The same things were measured in two ways. Each way mixes the same 9 hidden numbers, adds some noise and spreads widely along 6 directions of its own, which tell nothing about the thing.
(in the rows, 128 means zero)
Some things both ways: the first way, then the second way.
[117 147 135 101 133 143  93 120 117 170 112 154 155  96 151 142 150  90
 158 178 118 144 122]
[ 28 163 163 138 119 136 135 106  89 123  73 142 103 111 116 103  63 132
 132 136  34 160 131  71 121 149 124]

[133 134 118  84  70 148 162  82 109 130  89 218 132 144 149 142 156  90
 178 165 145 149  86]
[ 85 141 128 123 150 123 120 133  66 118 133 149 144 112 117  59 110 124
 114 121 116 169 151 117 148 134 133]

[158 116 175  75  96 141 162 146  74 129 127  98 135 173 112 114 172 120
 153 142 117  97 137]
[ 83 164 107  70 182  99 102 129 154 124 165 131 133  77 166 104  67  83
  95 159 104 126 137 134 120 140  94]

[123  62 157 101  75 156 203 125 124 164  72  99  54 154 138  49 133 150
 129 114 157 147  77]
[ 98 134 157 131 148 155  98 150 139 121 156 182 147 134 117  33 103 114
  89  92 116 188 144 100 129 144 111]

[ 44 112 143  84 156 163 157 164  87 178 103  71 101 131 134 156 146 148
 160 130 154 116  54]
[148 129  38 101  50 162 119 131  79 166 122 120 165  83 115 140 127 104
 132 141 160 106 125 109 137 143 136]

[ 33 168 166 128 144 157 168 185 102 116 139 149 109 134 165 128 111  57
 158 124 130 136  74]
[107 112 138 173 115 170 112 131  79 146 132 143 136 155  94 154 204 153
 127 114 184 104 145 137 152 133 178]

[116 129 185 123 108 131 158 132 104 148  84  70 122 152 150  81 164 133
 123 100 130 122 110]
[118 155 151 106 205  95 100 140 180  93 182 151 103 149 140 110 103  89
 111 124 127 129 170 124 132 164 107]

[119 158 161 100  84 135 131 133 108 102 111 127 120 130 145 100 124  84
 136 131 168 139  76]
[101 147 148 139 165 145 111 134 122  94 130 148  96 195  80 101 132 146
 124 106 156 149 161 109 124 145 144]

[ 71 174 129 130 148 135 107 148 117 102 130 158 155 108 155 165 113  40
 125 121 145 162 120]
[ 90  75  87 120 154 157 105 131 127 164 176 182 116 178  95 131 168 138
 138 135 145 127 137 145 153 115 170]

[ 88 197 129 101 135 134 125 159  94 151 112 149 158 132 141 189 106  48
 132 107 145 169 108]
[139 117  71 127  92 106 150  99 103 129 133  57 149 126 164  81 141 156
 133 153 170 118  85 108 132 139 111]

[104 151 133  98 157 144 120 135 103 109 136 137 187 114 163 169 134  53
 168 159 110 132 168]
[121 102 132 118 136 159 118 110 133 117 139 143  80 165 113 182 169 158
 147 109 138 105 125 160 137 133 132]

[100 133 118 145 182 116 136 174  79 143 132 126 144 147 110 143 144 114
  98  65 159 103 149]
[114 119 142 158 178  64 131 134 163 118 125  90 114 185 130 141 142 137
 153 168  99  99 165 123 138 107 194]

[140 160 161 132  88 108  92 119  59 105 128 132 159 142 143 152 140  95
 137  92 162 126 105]
[167 162 157 156 112 118 148 135  92  86  97  81 142 133 118 137 147 162
 121  96 170 146 131 107 120 118 130]

[144 140 131  98 122 135 109 130  80 146 123 148 167 112 161 130 133  88
 182 154 138 114 141]
[168  77  79 118  73 176 140 131 121 164 172 155 139 121 105 128 167 122
 124 125 191 121  87 162 120 144 101]

[ 80 126 149 131 111 161 126 149  89 175 108 120  91 141 144 126 135 120
 134 116 125 154  94]
[104 176 198 180 149 152 101 156 110 104  95 161 155 127 116 113 136 145
  85  76 148 174 171 105 124 126 115]

[131 106 175 117  89 114 143 138 109 109 139 138 121 133 134 133 107  77
 124 124 155 159  81]
[111 116 100 111 189  97 124 140 222 129 167 136  96 202 121 162 111 131
 133 158 128 128 135 117 107 105 137]

[122 145  98 133 153 149  34 144  40 126 147 100 156 111 134 150 129 106
 127 100 150 119 188]
[116 113 134 102  77 137 145  82  55 160  70 102 112  96 121 116 100 144
 172 159 109 120  85 122 137 106 145]

[193 133 202 116  58 112 109 129  59 122 135 126 164 151 148 151 144  76
 161 118 102 134 149]
[116 166 113 101 135  98 157 120 151 113 145  89 137  67 175 169  99 123
  93 148 133 124  85 135  91 134  57]

[108 140 122 103 156 121 130 152  91 120 112 137 160 127 125 156 154 106
 140 104 179  92 111]
[137 126 117 124 156 129 124 173 127 124 174 155 177 122 106  67 127 118
  79 108 154 187 140 135 118  99 132]

[ 92 109 137  95 106 150 152 127 109 131  97 131  89 103 155  94 122 116
 151 137 172 131  50]
[113 146 160 135 119 128 148 106  93 104  74 112  81 190  76  92  93 157
 164 130 129 157 125  73 116 131 147]

[ 70  49 132 137 116 147 152 116 112 152 102  91  77 149 145 125 120 173
 129 105 201 157  66]
[173  85  41 118  59 180 111 165 131 168 132 162 168  99  94 169 162 109
 121 117 133 113 148 174 128 115 144]

[202  35 115 107  38 155 118  88  52 188 104 150  94 191 104 144 150 177
 155 116 157 157 152]
[115 157 192 143 125 152 106 131  86 133 115 130 179  92 152  78 126 154
  89  86 159 182 111  85 142  90 129]

[117 149 162 123  98 115 124 125 100 134 105 126 137 151 122 154 152 106
 107  99 154 149  89]
[112 185 147 124 211  58 124 138 173  71 125  92 116 157 151 119  87 134
 108 140 126 148 164 109 108 120 107]

[ 65 116 145 106 118 175 176 155  63 130 121 128  76 114 176 116 109  80
 166 119 104 146  88]
[149  87  70  89  81 139 135 108  90 183 139 143 140 100 127 110 117 108
 157 160 157 125  92 126 145 126 117]

[127 115 191 100  74 139 206 125 102 102 128 155 112 164 137 110 154  78
 146 145 100 138  95]
[111 103  91 102 113 163 104 114 107 153 172 145 147  94 159 113 153 132
 112 118 152 124 101 141 152 136 109]

Other things, the second way, with their names:
j_991: [128 128  73  64 180 106 106 132 153 136 178 160 102 153 110 112  90  81
 139 165 164 119 151 135 132 143 119]
j_988: [166  97  30  92 112 131 119 150 131 150 196 144 178  97 139  88 142 104
 102 129 176 140 121 155 136 132  98]
j_355: [137 110 104 102 172 123 114 140 175 131 190 154 108 174 106 113 132 107
 123 144 177 123 134 147 119 139 122]
j_623: [ 87 147 117 146 126  99 156 128 115 105  88  96 115 132 109 146 106 140
 137 151  69 128 144 116 109 128 143]
j_757: [155 136 198 120 151 109 138 119 137  89 119 102 113 138 136  86 111 153
 122 106 131 160 107 131 114 106 112]
j_18: [118 135 106 156 101 149 132 156 109 113  98 137 135 135  73 129 135 128
 118 117 106 136 167 140 110 139 146]
j_201: [123 175 188 145 129 110 133 137 156  98  93 127 122  78 147 174  93 101
 111 121  70 119 153 133 103 152  86]
j_484: [116 145  87 171 115 116 155 148 126 115 122 119 117 163  81 203 153 122
 138 147 135  98 168 112 113 163 152]
j_316: [122 136  51 109 148 100 135 143 133 117 124 113 106 145  87 182 125 110
 142 175 132  87 172 173 108 135 143]
j_56: [161 108 156 150 111 150 113 136 112  96 125 128 115 154 102 114 171 139
 140  85 112 121 159 149 148 142 165]
j_403: [127 134 121 122  73 158 145 100  85 115  94 115 133 104 138  62 107 164
 116 107 152 173  74 111 109 145  49]
j_435: [156 159 152 131 140  71 136 141 141 113  94  95 159 101 158  96  81 118
 119 140 113 156 143 104 120 105 107]
j_117: [140 150  74 103 104 164  98 152 134 128 128 155 145 102 113 157 120 110
 105 104 141 131 157 131 121 137 107]
j_680: [159 102  98 121 110  86 150  94  93 159 106  82 114 150 132 150 142 140
 190 186 180  85 108 122 150 114 153]
j_424: [134 127 150  82 199  93 106 139 148 124 137 154 108 137 113 105  88 102
 135 149 122 138 159 165 128  97 135]
j_138: [149 122  34 110 115  95 139 159 166 131 168 114 144  89 124 178 124  62
 123 173  95  69 166 174 112 167 129]
j_314: [130 128 175 158 143 111 134 141 145 137 101 139 155 114 146 117 122 147
 107 125 129 165 121 137 113  90  94]
j_326: [129 157 209 151 153  99 144 126 121  73  94 105  97 134 129 193 131 151
 143  97  73 131 153 121 135 114 151]
j_476: [115  84  74 101 112 165  95 112  98 159 182 135 132 151 122  89 167 132
 141 130 166 106 117 122 169 135 179]
j_777: [144 109 105  84 100 129 129  95 138 154 106  96  88 126 130 208 119 132
 176 164 109  70 102 142 129 105 157]
j_92: [190  76 109 128 127 119 122 123 148 133 169  95 138 169 143 110 189 157
 143 125 193 108 108 152 148 105 153]
j_639: [109 136 164 110 100 119 146 102  90 137  79 127 106  62 135 146  83 108
 150 151  63 116 113 149 122 139 103]
j_200: [152 130  84  93 140  90 131  97 120 105 111  67  94 163 138 145 129 155
 167 159 166  96 125 134 134 121 132]
j_827: [124 111  65  83 197  86 109 130 131 131 173 139 117 152 130 126 133 114
 141 170 172 108 159 172 150 120 130]
j_464: [145 167 145 115 118 118 153 124 144  79 107  94  95 116 118 175 101 126
 125 122 113 119 121 133  88 148  96]
j_306: [125 128 149 159 105  87 186  94 107 133  93  60 106 128 136 199 144 154
 163 176 130  83  90 122 115 124 141]
j_547: [146 137  92 114  94 167 116 142 108 104 142 136 129 132  97 129 137 127
 121  85 136 140 145 109 133 150 138]
j_460: [143 135 124 159 155 138 120 178 164 101 117 144 146 156  86 143 155 151
  88 104 158 152 169 176  89  98 117]
j_427: [120 124 193 146 165  98 150 105 142 103 122 108  93 163 140 123 134 164
 139 132 135 136 106 133 119 119 112]
j_149: [156 106 130 180 119 133 122 155 109 131 114 153 144 154  89 130 179 129
 134 119 158 121 180 161 138 137 145]
j_310: [114  94  65 124 129 133 121 147  87 148 158 162 155  96 113 116 159 108
 117 142 132 120 158 190 145 138 125]
j_188: [140 116 137 147 144 105 127 117 169 112 107 131  91 197 124 108 121 145
 157 136 138 131 143 114 124 146 101]
j_68: [122  89  63 148  56 171 136 116  73 141 143 115 139 143 106 110 181 149
 144 116 136 114 115 111 153 161 162]
j_286: [164 126 105 107  50 140 141 105 101 132 114  91 145  76 152  70 101 115
 132 127 126 128  86 110 124 161  88]
j_847: [124 135 135 120 147 153 118 123 138 108 153 134 114 147 125 129 151 154
 104 104 184 136 111 143 114 137  93]
j_627: [119 121 129 102 102 109 138  75 135 134 107  64  93 136 172 171 112 157
 175 153  90  93  80  83 143 114 151]
j_234: [146 160 157 150 156  90 116 157 108  88 108 117 151 104 131 124 132 111
 116 111 108 129 197 149 143 132 140]
j_294: [122 131 146 109 104  87 134 108  92 121  73 113 120  64 153  91  68  93
 161 150  19 122 149 135 148 147 118]
j_205: [121 158 226 145 155 129 115 120  57 107 107 118 118 124 112 145 153 143
 136 104 144 121 152 121 160 113 189]
j_71: [122 151 122 149 172  91 151 146 144  89 146  97  94 182  85 203 154 128
 134 150 146  91 166 138 109 138 172]
j_579: [174 107  43  58 117  96 143 100 120 145 160 103 109 108 146 158 118 105
 162 178 181  85  99 160 134 141  91]
j_210: [120  96  62 112 103 180 103 136  95 178 154 169 178 108 118  53 145 135
  95 129 209 159 104 148 129 120  93]
j_379: [134 131 156 104 145 118 103 153 137 113 147 130 166  77 153  82 104 107
  96  99  64 159 145 137 142  96 147]
j_66: [103 159 114 120 129 101 142 117 145 101  78  95 101 155 115 102  66 138
 141 151  92 145 133  90  96 135 109]
j_190: [144 168 227 140 142 110 138 105  78  94  77  93  98 116 133 181 135 155
 148 111 144 115 129 130 136 111 139]
j_519: [105 160 137 152 160  80 145 130 175  75 127  96  89 179 120 134 104 121
 137 143  87 118 163  93 108 168 129]
j_54: [177 120 139 132 121 118 125 165 135 130 151 143 152 104 111 143 138  84
 123 119 117 117 164 151 136 130 154]
j_261: [183  87  92 119  99 149 145 168 150 168 154 176 167  95  95 136 135 101
 104 132 159 149 113 185  99 102  93]
j_289: [129 154 173 155 144 176 110 145 153  98 153 135 130 139 122 171 182 158
  76  75 195 127 125 149 105 135 108]
j_692: [145 112  62  61 146  91 126 103 122 142 188 112 119 129 154 104 106  99
 153 166 163 111 110 114 158 140 124]
j_629: [151 142 141 158 110 149 138 140 147 116 143 131 132 134 130 219 172 148
 113  91 167 123 123 111 122 133 113]
j_665: [112 160 130 129 160  89 142 108 148 111 132  70  96 161 145 214 139 149
 146 160 155  82 121 104 121 123 151]
j_592: [152 106 128 155 116 141 122 144 122 152 144 145 140 145 102 133 168 117
 131 134 177 107 147 143 135 138 152]
j_283: [ 84  81 161 147 146 149 107 140 108 190 157 183 141 130  97  99 153 105
 129 152 116 118 142 149 155 114 194]
j_236: [ 67 145 104 124 174 106 110 135 138 141 146 151 104 124 118 202 129  88
 134 175 103  73 182 148 137 156 152]
j_886: [121  96  82  77 108 126 102 128 170 178 169 135 156  78 175 121  94  84
 128 150  57 113 110 113 151 111 148]

Some of these things the first way, each followed by its name:
[109  63 144 107 110 144 135 105 102 127 152 145 139 155 150 155 130 129
 192 188 167 136 100]
j_777
[110 138 161  91 129 140 159 163  98 117 124 110 132 130 145 101 134  90
 152 132 147 104 102]
j_355
[154 100 134 126 144 139 153 171  51 119 166 154 122 154 107  55 166 124
 145 122 132  49 171]
j_283
[106  76 133  92  93 164 182 139  84 126  92 110  79 150 138 124 127 130
 152  92 170 133  92]
j_316
[124 184 162 104 167  95 117 149  85 137 139 119 217 141 136 150 176 106
 162 142 154  67 125]
j_138
[ 83 158 160  85 147 153 165 172  75 145 126  85 130 127 162 107 121  91
 163 139 123 113 106]
j_286
[105 110 137 122 174 138 146 166  44 142 134  75 151 144 147 114 158 142
 164  96 145  60 162]
j_54
[111 133 120 131  93 162  94 127  56  83 144 123 125 151 155 122  96  92
 150 110 169 151 146]
j_424
[161 107 127 102 142 142 142 164  31 159 134 116 125 145 105  87 173 143
 144 107 125  58 164]
j_592
[ 71 129 117 123 111 151 155 106 115 131  77 157 112 147 144 164 153 107
 127  98 156 166  87]
j_827
[173 142 174  55 113 128 204 171  60 131 132 128 146 133 135  98 144  64
 168 138  90  87 139]
j_519
[186 129 166 103  70 114 134 107  43 111 101  91 135 151 120 116 177 122
 112  71 126 112 140]
j_692
[102 144 115 143  94 145 121 102 104 131  85 169 125 144 165 140 131  91
 131  91 154 175 123]
j_310
[180  96 149 101 101 117 160 138  60 113 123 135 125 137 112 107 162 108
 127  94 129  95 141]
j_623
[119  95 153 106 122 156 183 150  44  99 143 132 125 172 134 105 183 126
 189 123 122  53 141]
j_205
[132 115 151  84  98 129 128 113  94 127  90  74 148 136 149 140 140 125
 151 119 173 133 103]
j_547
[160  86 166 109  38 134 143  87 128 137  85 145 113 160 147 111 139 123
 152 140 167 170  88]
j_847
[ 80 146 131  96 174 131 152 142 112 112 140 163 181 124 152 151 153  80
 181 171 149  94 116]
j_757
[108 169 167 178 120 112  52  94  97 120 143 143 178 122 172 104 165 111
 144 148 139 116 122]
j_639
[147  49 163 127 110 109 150  97 109 154 116 114 131 156 119 137 175 162
 120 123 147 129 112]
j_627
[115 130 144 150 123 119 112 138  50 153 128 113 116 148 119 130 155 139
 101  76 147 121 110]
j_435
[ 82 105 144  97 148 137 115 124 112 173  97  67 134 130 122 161 175 167
 131 139 163 123  81]
j_117
[160  89 155 133 124  98 101 109  90 149 146  96 170 166 107 141 161 157
 114 128 165 121 149]
j_886
[ 97 111 184 140 124 118 212 136 124 104 124 182 115 128 152  77 170  87
 136 131 109 103  74]
j_427
[128  64 153 159 132 114 151 102  86 127 102 101 141 144 153 126 185 154
 133  75 131 105 149]
j_326
[165 104 126  61 113 144 189 142  43 138 100 114 124 145 110 137 168 108
 140  90 111 101 154]
j_988
[145 140 192 138  68 114  91 106  81 142 137 151 168 131 185 176 115  64
 179 143 110 173 119]
j_629
[189  42  95 128  80 117 139  78  89 168  84 143 124 186 105 132 156 184
 113  77 208 147 151]
j_92
